The rows of a group lie close to one hidden flat surface of 10 dimensions, which may be shifted away from zero. Surfaces can cross.
In the rows, zero is written as 128.
Some rows, each with its group after it:
135 136 101 116 103 92 154 125 138 136 119 137 139 114 175 147 168 101
 101 205 88 90 -> R
136 144 102 113 122 128 120 70 152 138 81 169 113 142 141 185 187 90 110
 187 71 163 -> R
121 143 152 119 148 151 107 130 147 80 130 111 112 124 62 101 89 148 165
 126 209 132 -> F
156 180 129 125 83 112 102 148 180 167 167 94 140 118 127 91 108 131 121
 85 152 121 -> A
155 75 176 144 137 149 140 126 93 152 118 114 106 139 86 120 130 142 124
 109 106 173 -> A
155 72 162 108 121 120 112 146 104 192 91 107 139 102 162 119 164 114 91
 173 95 135 -> J
131 122 115 174 142 137 166 74 120 122 167 140 100 91 105 206 99 157 118
 166 141 139 -> F
114 144 143 117 114 87 63 125 152 111 85 168 165 122 145 128 128 113 161
 110 135 96 -> G
96 189 99 116 151 132 114 145 140 92 165 96 155 127 71 120 127 110 155
 144 173 107 -> F
127 108 117 140 136 101 149 100 64 137 128 116 146 128 100 168 178 72
 127 173 83 152 -> R
140 155 98 125 103 122 154 132 130 173 167 113 110 138 177 108 133 114
 81 109 101 154 -> G
113 147 98 119 148 150 110 154 106 154 170 85 165 111 116 135 132 118
 150 122 132 121 -> J
122 121 145 88 98 98 135 134 130 143 142 139 132 130 131 122 90 115 116
 99 175 78 -> J
129 135 122 150 115 108 158 158 89 114 181 76 149 124 120 78 109 98 153
 83 176 120 -> A
143 155 119 102 109 133 113 139 202 147 114 129 148 114 146 152 162 125
 111 178 124 99 -> J
111 176 81 146 133 125 145 101 125 124 196 96 153 125 60 172 119 111 145
 98 150 114 -> G
131 159 113 115 125 150 101 157 206 156 107 148 153 143 168 150 174 134
 100 136 90 121 -> J
98 134 100 69 115 122 125 96 143 169 121 200 106 140 198 169 106 128 71
 114 125 101 -> R
131 123 120 166 123 118 167 172 126 100 142 115 119 116 209 72 124 139
 107 135 140 124 -> F
147 76 166 126 127 98 133 162 115 140 81 119 162 107 141 139 186 106 118
 205 89 98 -> J
113 113 70 131 133 155 155 87 139 137 123 112 99 112 176 119 111 161 51
 92 158 121 -> R
101 88 140 161 176 144 127 94 112 107 110 144 125 122 76 178 114 169 109
 102 139 134 -> G
150 109 110 142 105 141 144 72 115 128 120 170 106 139 121 181 113 148
 169 110 76 126 -> Q
111 195 90 163 152 161 121 176 154 87 172 102 147 136 134 96 134 144 165
 122 128 142 -> G
123 141 105 172 136 157 115 96 166 69 102 177 133 139 139 164 120 152
 192 87 126 134 -> Q
140 159 127 88 85 108 130 158 166 104 121 171 128 143 180 111 118 114
 177 161 118 83 -> J
121 158 123 93 93 100 81 112 135 98 100 162 142 128 126 113 99 114 199
 110 147 82 -> Q
121 189 79 127 139 172 152 121 118 135 207 130 94 143 139 144 100 129
 144 131 128 175 -> F
86 99 52 140 163 142 121 66 45 145 105 95 134 116 159 121 159 89 87 81
 119 178 -> R
102 127 148 104 128 99 73 115 111 118 111 138 150 104 101 122 94 118 162
 107 186 97 -> Q
95 176 83 100 145 139 119 126 92 166 185 113 117 148 136 115 113 104 105
 91 133 167 -> F
116 137 138 144 138 150 131 140 148 78 139 140 130 153 92 126 100 146
 175 76 162 119 -> J
110 142 120 111 121 71 130 141 127 123 113 131 152 115 157 124 165 84 96
 183 125 95 -> F
104 150 85 136 159 159 143 132 113 142 166 134 117 142 151 146 126 149
 105 118 95 151 -> G
120 128 64 140 142 148 127 96 103 139 138 61 142 75 103 132 128 151 117
 143 131 106 -> R
129 132 137 131 131 139 140 184 165 119 121 169 149 169 134 151 153 162
 147 136 41 91 -> J
148 154 112 158 115 152 148 145 175 123 154 112 126 136 161 107 125 137
 121 84 148 146 -> A
141 123 153 150 154 146 146 123 110 94 114 138 134 167 54 169 181 94 181
 165 79 175 -> A
133 131 132 124 130 124 137 111 139 162 132 132 110 122 155 141 144 106
 72 151 141 167 -> Q
135 176 116 133 115 150 97 123 186 136 154 133 140 128 117 145 110 141
 154 88 156 129 -> A
108 127 132 153 154 125 124 124 151 101 101 126 126 141 134 103 152 122
 82 99 152 158 -> F
155 135 115 109 92 131 148 82 148 160 148 112 80 101 132 124 90 141 83
 139 171 125 -> R
109 127 152 134 147 85 105 144 103 99 118 125 187 115 62 159 158 100 175
 173 114 92 -> G
159 145 142 122 105 122 125 124 199 121 104 122 111 114 130 120 141 139
 101 179 147 118 -> Q
134 98 150 131 114 135 110 138 138 106 100 138 125 109 175 85 85 153 152
 85 190 106 -> A
122 85 156 108 163 155 62 131 97 192 105 109 163 98 79 166 136 150 136
 131 106 132 -> J
118 128 143 99 114 92 95 86 123 123 91 184 130 134 144 155 131 79 146
 132 144 138 -> Q
131 121 76 154 125 127 167 80 119 104 126 71 120 91 123 122 146 117 94
 152 165 127 -> R
120 134 126 145 124 107 146 111 146 95 129 112 109 119 150 87 116 118 81
 108 202 139 -> F
120 91 156 149 136 102 107 198 96 122 107 123 191 120 149 108 151 131
 164 121 84 87 -> A
112 168 104 116 109 96 116 162 107 126 165 134 161 120 166 111 106 106
 170 118 130 90 -> R
120 50 173 205 165 103 175 147 65 72 114 138 143 107 127 147 136 136 139
 155 125 124 -> F
156 133 132 169 142 174 115 85 169 128 94 144 95 152 104 150 157 147 128
 117 91 217 -> R
114 82 170 91 118 106 118 145 87 169 129 159 123 150 140 107 80 139 113
 46 132 100 -> J
139 173 120 105 90 122 133 107 178 134 139 180 93 155 187 133 111 112
 115 117 140 145 -> R
118 119 135 112 118 72 129 138 90 127 103 164 162 144 151 152 180 65 145
 174 64 108 -> Q
112 124 161 122 180 159 82 126 133 173 118 123 123 146 73 143 145 138 80
 110 119 198 -> Q
137 171 121 94 84 94 57 130 175 172 115 145 166 113 146 132 121 136 147
 110 99 73 -> G
147 130 143 122 113 111 128 178 142 131 109 107 140 146 119 79 159 138
 126 143 65 104 -> Q
94 159 110 160 185 163 108 121 146 83 132 137 148 148 66 169 151 137 152
 121 127 157 -> F
117 192 109 92 125 120 119 134 116 119 162 110 137 177 55 112 147 79 169
 114 107 137 -> Q
149 93 163 142 137 160 133 153 125 126 96 157 109 163 150 110 139 155
 141 108 76 167 -> J
93 187 104 136 160 132 79 178 107 118 150 137 182 158 127 123 155 101
 190 106 79 151 -> G
119 140 118 139 111 103 120 124 138 119 124 140 133 134 179 94 118 112
 115 74 154 128 -> G
140 86 182 138 136 143 71 166 133 86 50 152 143 116 148 87 119 167 209
 130 126 115 -> J
105 160 133 117 159 149 89 105 138 101 115 187 121 155 99 177 132 116
 180 148 119 167 -> F
99 152 107 173 151 130 119 152 99 105 165 104 162 147 128 94 122 114 150
 32 145 157 -> G
149 176 99 128 83 111 156 143 186 107 127 134 109 145 222 75 149 95 104
 140 138 136 -> Q
125 120 112 188 136 126 175 180 116 122 165 102 165 140 169 119 160 115
 116 85 110 134 -> A
136 113 147 147 127 135 113 131 139 201 154 127 149 128 124 163 123 144
 82 58 116 148 -> A
114 133 93 147 143 117 114 132 114 107 107 106 176 98 117 155 175 122
 156 184 84 91 -> R
144 113 128 95 109 122 163 119 70 171 151 130 108 143 141 145 136 78 131
 163 97 151 -> A
160 128 170 134 88 76 137 112 145 167 140 114 128 138 111 114 144 72 85
 94 149 162 -> A
131 98 137 138 128 150 82 120 124 132 93 158 129 126 125 130 94 196 172
 68 87 110 -> Q
91 144 118 136 161 132 101 78 115 117 129 167 124 138 104 173 113 113
 133 95 156 170 -> F
112 92 168 174 180 133 127 153 117 63 101 114 138 113 83 117 134 159 140
 151 157 131 -> G
111 125 95 166 140 119 154 93 135 124 141 142 154 135 96 204 153 128 105
 99 97 112 -> G
120 132 109 103 134 130 141 132 89 119 144 143 147 129 118 175 142 92
 195 189 101 106 -> A

New rows. What belongs after each?
141 155 124 155 131 169 99 115 183 116 121 137 110 133 121 124 109 177
 148 94 130 161 -> R
159 157 137 130 91 128 150 140 210 124 139 156 97 129 163 128 108 164
 110 151 133 102 -> R
147 115 138 114 98 129 144 122 153 85 82 168 105 131 200 111 126 108 159
 163 158 122 -> A
83 117 55 162 172 166 161 110 142 91 119 115 141 121 150 157 144 162 78
 99 136 104 -> R
125 168 66 116 124 143 118 103 151 137 132 122 135 111 138 163 151 130
 127 175 93 113 -> R
120 155 63 157 156 170 150 97 159 106 151 83 138 96 70 184 147 166 127
 170 123 102 -> R
108 163 110 166 176 178 135 152 147 73 155 106 120 124 102 118 119 171
 146 143 153 148 -> G
135 161 103 220 123 110 163 160 153 84 167 77 188 155 105 110 180 94 142
 47 117 142 -> G
123 134 132 162 158 152 137 104 150 88 140 108 124 114 47 155 115 159
 138 134 174 130 -> G
142 138 128 168 134 131 130 110 191 108 106 143 147 136 87 178 169 145
 120 138 92 127 -> G
165 125 117 141 90 147 153 77 143 108 125 135 89 142 84 135 99 161 167
 100 109 121 -> Q
140 189 111 134 93 136 122 130 184 88 153 115 117 133 160 69 92 111 167
 80 210 137 -> A
106 140 106 182 150 109 166 122 124 75 150 117 165 138 86 162 163 94 140
 116 132 126 -> G
118 92 160 106 107 87 132 199 141 146 127 139 164 125 157 101 101 170 93
 80 122 20 -> J
103 144 103 161 144 110 128 137 131 96 140 128 178 124 112 153 142 125
 150 114 122 93 -> G
139 123 157 156 149 118 126 163 99 149 149 87 162 131 48 138 172 119 142
 153 73 149 -> G
141 148 126 73 106 118 103 138 130 196 138 121 122 122 134 122 125 131
 104 162 89 114 -> Q
113 149 119 119 143 145 114 44 136 144 136 178 98 133 129 203 120 85 109
 123 179 200 -> Q
88 129 84 155 142 92 160 136 102 108 142 147 173 133 162 168 163 100 113
 130 90 89 -> G
126 150 99 163 116 105 151 120 164 105 136 126 158 128 122 157 158 116
 121 120 119 103 -> G
139 118 141 181 132 131 167 104 157 64 127 128 94 109 135 118 103 148
 120 139 198 145 -> F
106 149 123 125 158 115 104 169 94 135 153 113 181 118 83 164 160 123
 170 190 65 99 -> G
140 89 156 167 129 119 177 177 138 87 106 129 145 148 158 103 166 126
 123 132 110 116 -> J
107 126 140 204 171 127 124 169 135 57 124 101 183 126 72 126 159 143
 170 112 126 118 -> G
129 150 118 133 128 170 109 106 190 98 115 169 121 137 147 159 112 142
 167 107 166 140 -> A
130 162 101 146 118 142 130 117 151 72 148 110 130 133 75 108 99 148 192
 88 153 102 -> Q
148 102 149 136 124 119 179 108 166 135 124 111 128 128 87 176 176 97 66
 169 147 127 -> J
96 134 144 104 134 94 87 130 104 101 97 181 136 136 180 101 112 92 157
 115 164 135 -> F
129 167 132 135 149 151 112 178 136 112 148 103 123 128 126 82 131 142
 149 163 126 154 -> G
144 107 164 132 110 121 105 135 151 129 113 131 119 100 130 99 79 180
 131 106 158 96 -> R
136 123 127 86 95 128 128 111 107 122 134 133 101 106 166 96 66 116 169
 123 203 103 -> A
102 149 104 134 150 138 106 169 104 121 156 135 193 132 120 170 146 116
 198 127 86 99 -> A
138 112 138 189 156 160 170 157 146 85 145 83 115 116 102 105 124 184
 114 138 146 136 -> F
98 159 119 95 136 101 117 169 109 119 134 111 149 147 141 74 148 79 119
 130 142 121 -> F
131 76 168 135 124 78 138 104 106 107 92 131 144 98 82 164 140 114 128
 185 143 84 -> R
117 128 107 184 104 74 128 128 154 106 122 127 202 126 127 147 155 110
 131 43 116 73 -> G
92 122 132 158 177 167 100 136 118 91 124 132 121 126 115 110 91 177 140
 78 167 150 -> G
128 107 160 144 118 65 118 179 95 122 117 102 187 108 122 102 161 100
 141 152 100 85 -> G
159 97 151 165 133 147 170 130 128 109 105 139 100 175 139 113 174 105
 123 124 91 204 -> A
107 99 109 127 156 136 138 86 76 156 146 116 125 119 84 175 118 132 104
 111 126 131 -> R
129 205 121 138 153 169 74 150 203 93 122 148 139 147 101 134 153 150
 185 165 102 157 -> G
123 79 160 130 143 114 101 129 95 140 89 109 156 108 139 116 154 86 118
 121 167 151 -> J
106 118 149 117 149 127 86 46 129 144 96 174 101 128 84 187 110 125 99
 104 163 177 -> F
118 115 100 146 117 131 129 107 145 145 128 138 122 117 170 127 94 175
 79 51 135 101 -> G
124 142 128 136 129 135 116 127 163 116 102 162 102 146 187 105 135 131
 102 118 128 169 -> F
164 162 105 149 126 193 124 129 195 116 136 75 110 101 127 109 132 157
 146 157 170 158 -> J
136 139 124 155 125 140 127 129 143 149 137 122 118 154 141 107 137 131
 98 67 107 178 -> G
97 202 65 165 150 123 155 154 189 74 148 106 160 152 146 112 197 93 92
 139 127 140 -> F
143 129 137 137 82 64 141 95 146 120 128 111 153 105 96 137 130 89 120
 113 175 82 -> G
126 80 156 140 140 117 130 146 105 136 111 101 155 113 126 117 145 111
 112 122 152 124 -> J
146 135 118 160 133 179 123 165 164 138 133 126 131 147 166 112 137 169
 133 88 89 156 -> A
135 129 152 116 138 176 116 193 107 124 156 109 95 139 153 43 70 178 171
 101 146 148 -> F
111 93 87 117 138 124 151 125 75 185 125 127 129 128 194 137 157 126 53
 126 56 131 -> R
107 165 111 138 133 101 105 153 108 132 150 131 187 146 121 140 164 83
 161 109 77 128 -> G
119 144 130 148 126 96 117 158 177 77 103 129 167 92 161 125 152 121 139
 182 162 81 -> Q
118 159 88 125 111 103 126 147 132 119 143 143 162 104 189 144 136 114
 156 167 110 78 -> Q
152 122 137 121 94 123 154 134 193 136 121 141 100 108 170 128 104 182
 77 155 139 77 -> R
115 112 69 151 134 126 161 101 122 98 124 65 143 71 121 127 140 142 96
 159 167 74 -> R
145 159 106 175 140 153 165 105 177 118 155 115 124 151 71 184 174 129
 108 140 91 168 -> G
96 149 67 147 141 105 143 92 89 157 201 98 150 73 113 190 105 135 84 139
 142 93 -> F
106 170 81 123 147 154 133 153 71 172 212 92 127 140 135 106 104 125 124
 84 108 165 -> G
120 52 174 151 156 136 135 154 95 154 98 139 140 164 138 125 152 138 77
 55 93 159 -> J
153 138 136 157 128 162 128 99 148 161 169 84 102 134 56 120 104 159 104
 58 148 181 -> G
149 131 129 152 103 85 197 155 97 124 169 88 142 139 143 97 163 59 118
 141 127 137 -> A
144 147 113 123 116 129 161 139 113 159 187 81 101 113 131 96 107 130 90
 147 141 137 -> G
174 146 141 111 64 88 143 144 160 171 150 98 124 112 156 88 129 106 98
 146 135 110 -> A
161 114 168 104 111 135 109 129 150 120 89 148 120 115 104 145 129 150
 182 206 105 104 -> J
131 126 139 156 152 147 102 174 157 115 85 144 159 159 117 129 185 162
 145 132 28 136 -> Q
123 114 163 100 101 60 93 158 71 147 113 138 168 128 150 91 132 64 166
 115 124 106 -> A
121 93 158 175 169 148 139 96 117 95 121 136 106 125 71 163 115 155 123
 120 155 167 -> F
141 171 90 134 106 108 164 179 143 140 176 91 152 116 163 115 163 118
 114 193 78 91 -> G
101 127 118 150 153 130 102 106 127 114 105 186 145 132 187 171 143 104
 135 108 134 163 -> Q
101 86 150 145 149 72 139 98 76 122 87 179 138 143 154 168 178 66 86 147
 105 163 -> F
152 125 155 102 110 120 128 54 151 143 96 170 85 147 97 179 143 96 107
 159 129 172 -> Q
122 142 114 123 134 164 100 134 146 159 143 146 141 133 147 157 115 150
 147 90 114 132 -> A
142 85 142 83 105 109 97 68 79 208 95 137 92 110 147 125 114 114 82 125
 112 162 -> R
142 136 136 109 82 86 105 162 138 202 150 124 158 111 196 102 120 113 88
 89 122 103 -> A
132 108 152 128 130 134 122 134 155 125 111 127 135 126 113 130 126 141
 117 109 155 113 -> J
137 159 128 163 145 172 104 143 164 123 140 141 130 145 108 140 123 177
 163 99 86 161 -> R
144 100 134 151 132 154 129 72 138 135 119 148 107 110 102 185 104 167
 130 124 132 138 -> Q
154 100 138 105 102 141 118 157 115 175 149 87 126 73 135 101 69 189 137
 136 140 65 -> A
144 110 114 127 106 84 147 126 115 134 98 114 147 97 163 134 177 100 107
 212 86 94 -> R
152 150 104 162 144 198 119 73 166 145 120 135 79 158 119 146 147 151
 111 93 88 239 -> R
144 167 110 95 88 117 149 96 141 144 169 103 91 118 121 107 95 105 109
 131 189 131 -> Q
